The rows are grouped in 4 different ways at once. Each group adds its own fixed numbers to the row, and there is some noise. The rows also spread widely along 12 directions, which tell nothing about the answers.
In the rows, zero is written as 128.
Known rows, each followed by its group in each grouping:
[110  65 119 167 182 157 159 223  74 131 174 176 117  72 147 137 135 150
  98  92 128  66  76 149  73 107 142]
(4) K501 E K654
[117  94 127 135  60 112 166 169 116 112 124 126 148 124 118 132 162 107
 134 126 121 169 121 167 116 155 118]
(2) K916 N K589
[138  89 127 115 119 128 129 171  79 108 138 168 121 131 121 126 173 135
 114 121 195 119  87 136  90  65 124]
(0) K334 K K541
[ 74 130 100 147  95 179 143 107 130 137  81  52  76 141 150 109  90 125
  63  97  98  92 168  80  84  87 155]
(1) K805 N K589
[132 143 122 177 113 112 125 130 133 107 128 102 135 110  63  87 104  81
 129  98 159 164 114 143  80 129 160]
(4) K165 E K654
[169 120 125 121 168 138 106 144 119 132 132 206 106 117 181 199 133 163
  87 151 172  96 109 117 150 127 142]
(0) K165 S K986
[119 113 116 157 124 147 127 156 100 145 138 134 116 117 131 128 141 114
 104 107 134 111 125 122 108 102 141]
(3) K147 S K541
[110 111 125 152 135 136 143 157 111 158 128 134 101  81 145 157 139 156
  99  98 118  81 126 116 120 128 128]
(1) K334 C K704
[112  92 108 165 178 175 160 187 104  83 153 143 105 137 160 122 117 119
 108 158 112 125  99 153  75 116 121]
(2) K501 C K704
[134 107 124 139 171 128 145 161 130  80 141 145 122 136 114 132 144 117
 158 127 114 115 118 140 115 127 113]
(3) K805 K K986
[ 81  80 136 124 113 142 171 148 115 141 132 109 116 116 148 146 182 122
 139 101  61  96 177 128 161 110 125]
(0) K916 K K986
[178 103 142 139 157 108  54 155 120 179 197 157 149 122 141 139 187 148
 214 179 130  87 123  92 125  77  52]
(3) K147 N K986
[168 113 161 154 148 147 106  81 146  72 159  39 133 123  75 102 109 105
 202  99  95 109 179 109 118  26 140]
(2) K916 N K704
[156 123 135 144 177 124 127 158 117  94 116 140 102 103 139 157 124 118
 139 142  70 126 129 149 174 140 152]
(1) K916 E K704
[ 97 100 121 123 127  93 191 173 128  68 112 101 122 130  41  98 163  68
 177  63  74 132 151 161 139 139 168]
(4) K916 C K986
[131 129 179 177 106  87  77 174  51 165 153 159 120  73  94 126 195 130
 163  85 120 133 115 117 139 106  79]
(3) K916 N K704
[129 119  97  97 147 111  83 152 102 149 125 151  95 169 134 109 173 100
 141 166 142 105 125  87 143  67 131]
(0) K916 C K986
[161 152 174 166 153 112 103 131 114 124 140 153 125  95 132 178 138 128
 152 147  93 139 138 141 158 151  97]
(1) K334 N K986
[174 104 167 176 170 175 152 117 130 101 165 146 119  83 153 197  87 190
 121  96 137  81 130 110  90 132  95]
(4) K501 C K589
[154 133 139 130 162 142 114 149  92  93 113 150  91 138 133 152 125 125
 114 141 132 124 120 122 130  93 145]
(1) K501 C K541
[ 78 150  95 138 121 120 122 110 105 174 104 115  85  92 114 138 141  91
  87  53 119  85 184 113 191  99 207]
(4) K334 C K704
[140 157  83 122 152 115 106 134 148 137 106 153 109 149 138 139 116 118
 121 166 169 132 105  99 129 142 129]
(2) K334 K K654
[160 121 198 169 124 158 106 122  80 103 162 155 126 134 142 148 159 147
 136 157 147 156 132 119 103  92  61]
(4) K916 S K986
[113 132 129 172 149 136 157 137 108 113 118 155 107 112 107 144 120 123
 117  48 143 113 138 122 115 139 135]
(3) K916 E K589
[131 125 126 127 147 151 136 125 110  85 118 159 103 152 140 146 147 120
 109 134 157 125 143 126 120  90 141]
(1) K147 K K986
[123 143 144 154 134 136 120 120  98 123 128 146 105 109 124 149 132 106
 104  99 125 123 150 120 152 107 156]
(2) K916 C K986
[115 110 158 125 129 165 225 136 132  51  77 107  92 128 141 165 108 170
  89 102  97 126 161 133 135 133 150]
(2) K334 C K654
[194  83 105 105  74 120 107 126 185 159 146  82 163 119 156 137 123 132
 146 197 128 126 105 115 111 135 113]
(0) K916 N K541
[145 109 119 155 115 131  98 146 120 140 154  99 139  82 112 121 114 115
 136 112 128 105 108 127  79  84 132]
(2) K165 K K589
[132 107 101 116 218 153 116 178  80 109 112 168  70 114 146 141 109 146
  94  82 116  32 119  92 149  60 200]
(4) K916 N K654
[114 134 114 162 134 158 123 117 120 141 125 122 111 155 166 142 133 106
 123 160 114 142 147 118 128 135 110]
(1) K916 K K541
[173  90  97 133 132 131 130 133 177 142 166 119 146 103 121 153 113 147
 151 126 159  69 113 107  76 116 122]
(1) K147 C K589
[114 121  92 125 156 159 145 121 144 102 109 124  98 186 136 115 116 125
 127 129 156 113 147  83 110 100 137]
(2) K916 N K654
[173 158 114 157 188 118  71 127 144 150 132 185 104 103 126 172 112 166
 147 107 191  85 100  65 114 140  95]
(2) K165 K K704
[101  81 108 105 151 118 131 211  66  94 116 144  93 144 119 100 189 106
 145 133  98 112 106 142 129  66 141]
(1) K916 K K704
[126 133  98 166 187 109 116 206 123 132 127 132 104 103 107 118 116  93
 151 127  54 116  89 130 126 172 127]
(2) K916 S K704
[151 110 137 150 161 156 161 139 132  62 135 142 116 121 110 137 106 139
 108  98 157 104 120 126  78  94 147]
(2) K147 C K986
[104 144 143 158 158 140 139 167  86 114 101 167  84 147 115 146 153 130
 130  93 115 127 147 106 136 128 117]
(2) K147 S K541
[ 99 140 114 149 152 128 148 145 110 113 105 149  92 146 105 127 130 130
 126  70 156 107 140 101 100 117 115]
(3) K334 N K589

New rows, each followed by its group in each grouping:
[147 128  86  96 137 115 111 172 124 129  85 186  95 156 151 142 135 156
 100 161 194 123  71  76 113 138 115]
(2) K916 K K654
[114 120 146 174 156 166 121 152  66 113 146 161  95 123 160 133 145 130
  98 139 134 140 112 132 100  96  97]
(0) K501 K K704
[124 125 169 170 147 128 116 143  57  87 150 166 116 135 109 133 182 101
 159 122 127 162 146 162 150  96 112]
(1) K916 N K704
[108  89  59  96 110 133 132 154 162 177 126 143 114 177 196 140 176 151
 130 204 147 108 120  91 124 153  79]
(0) K805 K K704
[140  54  87 115 135 122 182 202 132  83 155 178 157 146 151 147 160 112
 146 172 153 140  96 206 106 157 144]
(4) K165 E K589
[138 154 136 160 166 134 140 139 136  92 110 122 100 133 100 143  99 123
 148 109 108 132 135 112 109 140 109]
(2) K334 S K589
[162 197 120 102 210 118  62 119 114 109  49 121  30 151 122 136  97 133
 128 147  90  88 148  49 182  71 156]
(1) K334 C K704
[111  89 127 137 150 118 139 194 105 132 155 131 117 142 104 104 182 120
 179 137  93 112 128 118 114  98 101]
(0) K147 S K654
[161 164 164 161 118 107  88 100 115 115 119 125 111 114  71 131 132 129
 151  89 171 143 133  81 121 101 107]
(2) K916 C K704
[186 140 123 127 172 134  93 103 175 133 122  68 103 131 133 139  80 128
 158 174  76  90 145  84 141 104 127]
(0) K334 C K541
[102 104 125 138 163 185 163 161  81  82  88 142  58 124 156 140 113 163
  56  78 130  78 143 106 109  71 174]
(4) K165 S K704
[126 130 117 107  79 117 124 146 140 152  65  97  85 150 134 133 136 167
 124 148 129 116 132  60  96 132  89]
(1) K165 C K589
[146 167 134 151  86 123  95  92 125 136  94 138 106 114 129 146 121 142
  89 116 194 157 127  89 119 131 116]
(3) K165 K K704
[145 171 152 179 182 134  77 116  76  88 133 168  91 149 113 130 129 107
 130 131 156 148 131 128 129  97 121]
(1) K805 N K704
[161  93 144 129 150 112 134 174  96  68 170 177 145 140 121 138 168 100
 166 181 141 173 102 193 141 119 125]
(0) K501 N K654
[129 140 122 146 172 168 141 133 110  69  85 102  71  97 133 138  72 108
  72  84  93 107 148 127 145  76 216]
(2) K501 E K704
[143 153 123 128 140 126 132 108 187 141  82  60  94  91 126 169  88 138
 137 103  52  90 179  82 182 147 147]
(2) K334 S K704
[117 110 132 162 114 109 136 128 151 180 157  80 145  60  99 145 133 114
 175  67  81  81 165 127 142 120 129]
(3) K334 E K589
[140 112 123 122  87 135 119 114 127 139 122 102 121 120 142 126 126 124
  98 137 139 125 135 112 137  96 154]
(0) K916 N K654
[ 78 176 172 173  62 123 124  91  74 116  97 116 105 152  91 126 173  91
 129  98 131 202 180 126 133 123  94]
(1) K805 K K589
[149  97  61 100 141 109 140 177 163 118 107 109 126 127 113 101 106 102
 126 144 125 104  89 123 113 133 181]
(4) K916 E K654
[118 124 163 133  92 119 151 145  93  95 111 115 113 126  92 124 169 101
 127 116 102 169 155 146 158 103 151]
(0) K147 S K654
[130 104 114 122 146 144 160 163 108  59  92 105  94 137 113 107 104 103
 110 111 109 119 118 139  95  85 174]
(1) K916 E K589
[128 116 140 146  81 115 123 143 141 155 113  74 121  93 113 122 145 139
 151 120  95 132 139  99 115 134  94]
(4) K501 E K704
[132 142 126 148 155 130 120 145  85  92 122 159  93 139 104 112 120 103
  96 121 170 137 108 130 109  87 172]
(0) K165 C K654
[148 103 106 139 129 170 119 118 165 141 119  35 107  92 161 116  78 141
 112 136  60  74 135  82 105  89 132]
(3) K916 K K704
[ 90 122 129 160 149 123 126 168  97 145 135 141 101 154 124 131 186 113
 174 136  89 137 148 114 142 139  78]
(1) K916 S K704
[179 174 100 147 177 139  24 105 124 134 146 149 108 168 157 117 100  95
 118 213 168 131 101  89 108  78 126]
(2) K805 N K986
[163 126 144 104 104 111 116 153 126 127  80 118  96 115 132 140 130 177
 116 147 129 116 114  80 132 114 120]
(3) K165 C K654
[183 106 157 139 140 155 131 114 140  93 137 111 131 123 148 175 115 141
 141 143 113 122 156 140 151 103 143]
(3) K165 S K541
[135 142 119 143 167 140 107 141 125  85 112  94  93 173 100  82  97 106
 145 158 123 135 124  93  81  78 133]
(2) K165 C K654
[125 118 158 164 105 162 132 144  85 114 113 100  91  95 155 116 112 149
  62 132 112 134 115 122  83  87 117]
(0) K334 N K704
[149 112 103  93 146 106 114 151 141 120 104 106 107 127  99 123 128 124
 157 114 117  83 127  94 146  89 166]
(1) K916 N K654
[117 121 145 130 102 136 115 127 104 128 106  90 101 111 122 123 137 128
 115  96 100 102 167 101 133  72 157]
(4) K165 N K986
[138 149 176 164 141 135 117 119  80  45 141 118 112 192  68  93 153  83
 195 146 128 193 163 135  96  59  91]
(2) K147 C K589
[176 109 118 110 127 114 150 166 181 127  90  91 106  89 111 133  83 191
 118 116 131  73  78  67  71 141 109]
(3) K334 C K654
[128 104 120 174 133 135 160  97 165 115 180 149 159 151 115 159 159 115
 176 117 186 152 152 145 109 165  88]
(1) K916 S K704
[158 120 109 105 140 134  62 173  84 133 124 150  96 144 177 127 148 128
 111 211 137 128  98 109 131  62 125]
(2) K501 N K704
[127 143  55 134 117 143  88 115 173 197 125  79 111 152 164 111  90  99
 118 189 123 107 129  71  92 137 117]
(4) K501 C K589
[ 81 166 151 181 143 132 114 143  59 162 105 140  73  96 109 142 142 103
 108  46  93 110 165 103 166 116 147]
(3) K501 C K541
[149 111 108 133 161 129 113 135 136 120 147 148 118 133 142 155 141 122
 147 156 144 110 130 134 139 115 142]
(1) K165 C K704
[122 165 133 152 131 112 108 129 114 162 103 162  95 127 116 153 138 144
 128  99 155 120 131  67 145 150 105]
(2) K916 C K654
[ 90 119 151 158  88 137 145 143 100 115 122  62 124 144 117  87 158  71
 158 160  46 189 168 153 143 105 123]
(2) K916 E K654
[106 112 108 138 121  99 106 193 101 178 150 170 129 121 128 133 192  96
 152 145 113 127 108 128 141 141 110]
(2) K916 S K986
[137  84  92 108 172 130 115 217  98 106 130 131  99 144 172 111 145  97
 126 219  59 126  95 162 143  99 159]
(0) K165 S K704
[154 132 128 158 146 154  97 140  90 125 129 159  98 106 166 144 116 144
  73 137 152 112 115 117 119  94 142]
(3) K147 N K704
[162  58  56  76 159 136 156 212 154 114 105 124 111 114 170 137 110 139
  99 155  98  59  90 136 125 105 198]
(3) K147 E K541
[164 124 141 144 183 132 124 156 112 109 119 165  96 112 126 161 117 163
 131 105 154  86 105 106 102 108 117]
(1) K334 E K541
[153 124 160 171 163 162  65 163  84 186 152 147  98  88 217 181 134 177
 119 195  63  98 124  97 146 115  74]
(2) K165 S K704
[130 119 135 164 167 145  82 141 107 175 161 121 110 101 151 131 133 129
 144 116  81  63 140  83 128  78 106]
(3) K916 N K986
[151 101 125 116 135  84 125 206  95  98 114 143 112 122  71  97 154 113
 164 114 130 126  75 124  93 102 117]
(0) K916 E K589
[ 95 135 127 165 172 147 125 141  97 137 121 135  80 124 147 140 140 123
 127 104  75 106 155 102 156 127 115]
(0) K916 K K704
[139 143 126 149 148 129  76 119 116 156 145  97 110 127 138 120 118  94
 152 162  80 113 149 111 138  81 120]
(0) K334 N K589
[138 130 131 143 129 142 102 140 112 146 121 148 107 102 161 154 126 146
  89 130 135 102 119 101 123 105 133]
(2) K805 E K986
[150 114 151 159 158 157  74 132 100 151 167 108 116 127 162 129 135 147
 149 179  98  95 132 101 112  63  93]
(1) K805 N K654
[132  20  57  68 142 170 177 194 152  89 136  82 128 182 194  85 135 120
 128 227 101  95 103 144  90  57 162]
(3) K916 E K654
[111 142 119 125 102 159 138 118 120 139  72  98  83 104 143 156  95 133
  47  76 126  95 157  93 144  85 197]
(2) K334 S K541
[171 145 172 152 135 134 100  91 139 146 130 105 116  69 145 172 104 145
 118 129  92 107 155 107 158 104 131]
(0) K334 E K986
[112 146 125 169 161 138 129 127 117 151 131 161 100 144 152 171 137 127
 143 130 102 121 159 106 145 172  89]
(1) K916 C K589
[170 114 168 137 156 153 150 111 138  27 120  73 113 118  99 139 109 125
 165 121  91 137 157 141 124  81 135]
(1) K501 K K704
[137  69  88  93 136 136 186 185 172  91  98  77 114 104 132 137 104 120
 108 121  56  77 114 135 119 133 187]
(1) K916 S K986
[137  79 105  86 125 133 184 139 136  56  98 139 108 137 125 154 149 149
 108  94 171 101 145 146 150  96 192]
(4) K805 E K704
[114 113 139 126 107 130 109 163  71 174 122 159 105 126 165 161 185 136
 123 139 114 114 142 109 173 106 118]
(2) K916 C K541
[134 147 117 149 135 123 140 129 131 118 104 146 109 108 145 159 121 116
 103 136 122 147 139 149 162 168 150]
(4) K334 E K704
[129 130 160 142 116 113 131 120 125 103 114  89 109 128  83 123 153 126
 182 103  96 131 180 112 152 108 118]
(4) K165 C K704
[149  53 122 137 152 127 191 167 155  89 193 191 173 108 148 194 168 145
 157 128 142 105 121 201 136 188 122]
(4) K805 N K986
[102 143 134 149  89 105 112 137  99 165 118 132 112 134 111 125 171 109
 135 131 143 151 141 114 135 127 120]
(1) K165 C K654
[141  62 143 126  79 114 178 133 161 115 164  95 175 116 100 132 174 134
 193 110 131 129 150 148 129 126 108]
(3) K916 N K654
[149 119 123 131 156 144 112 139 124 118 125 116 104 131 143 125 115 134
 129 156 111 105 128 110 130  96 144]
(4) K805 E K654
[111 134 128 155  97 150 132 112  95 127 106 128  91  99 135 145 120 130
  50  85 169 121 141 122 118  96 180]
(1) K165 C K704
[ 77  79 127 148  94 135 190 156 113 133 125  96 116  66 119 143 155 123
 101  39  84  87 171 155 154 114 188]
(3) K165 C K704
[120 121 118 149 150 124 161 145 123  91 115 160  99 114  90 141 133 128
 111  46 159 104 140 126 127 130 164]
(0) K147 N K704
[136 129 102 132 196 156  93 160  98 132 127 179  71 147 163 135 120 145
  81 139 160  71  94  74  97  80 131]
(0) K805 S K986
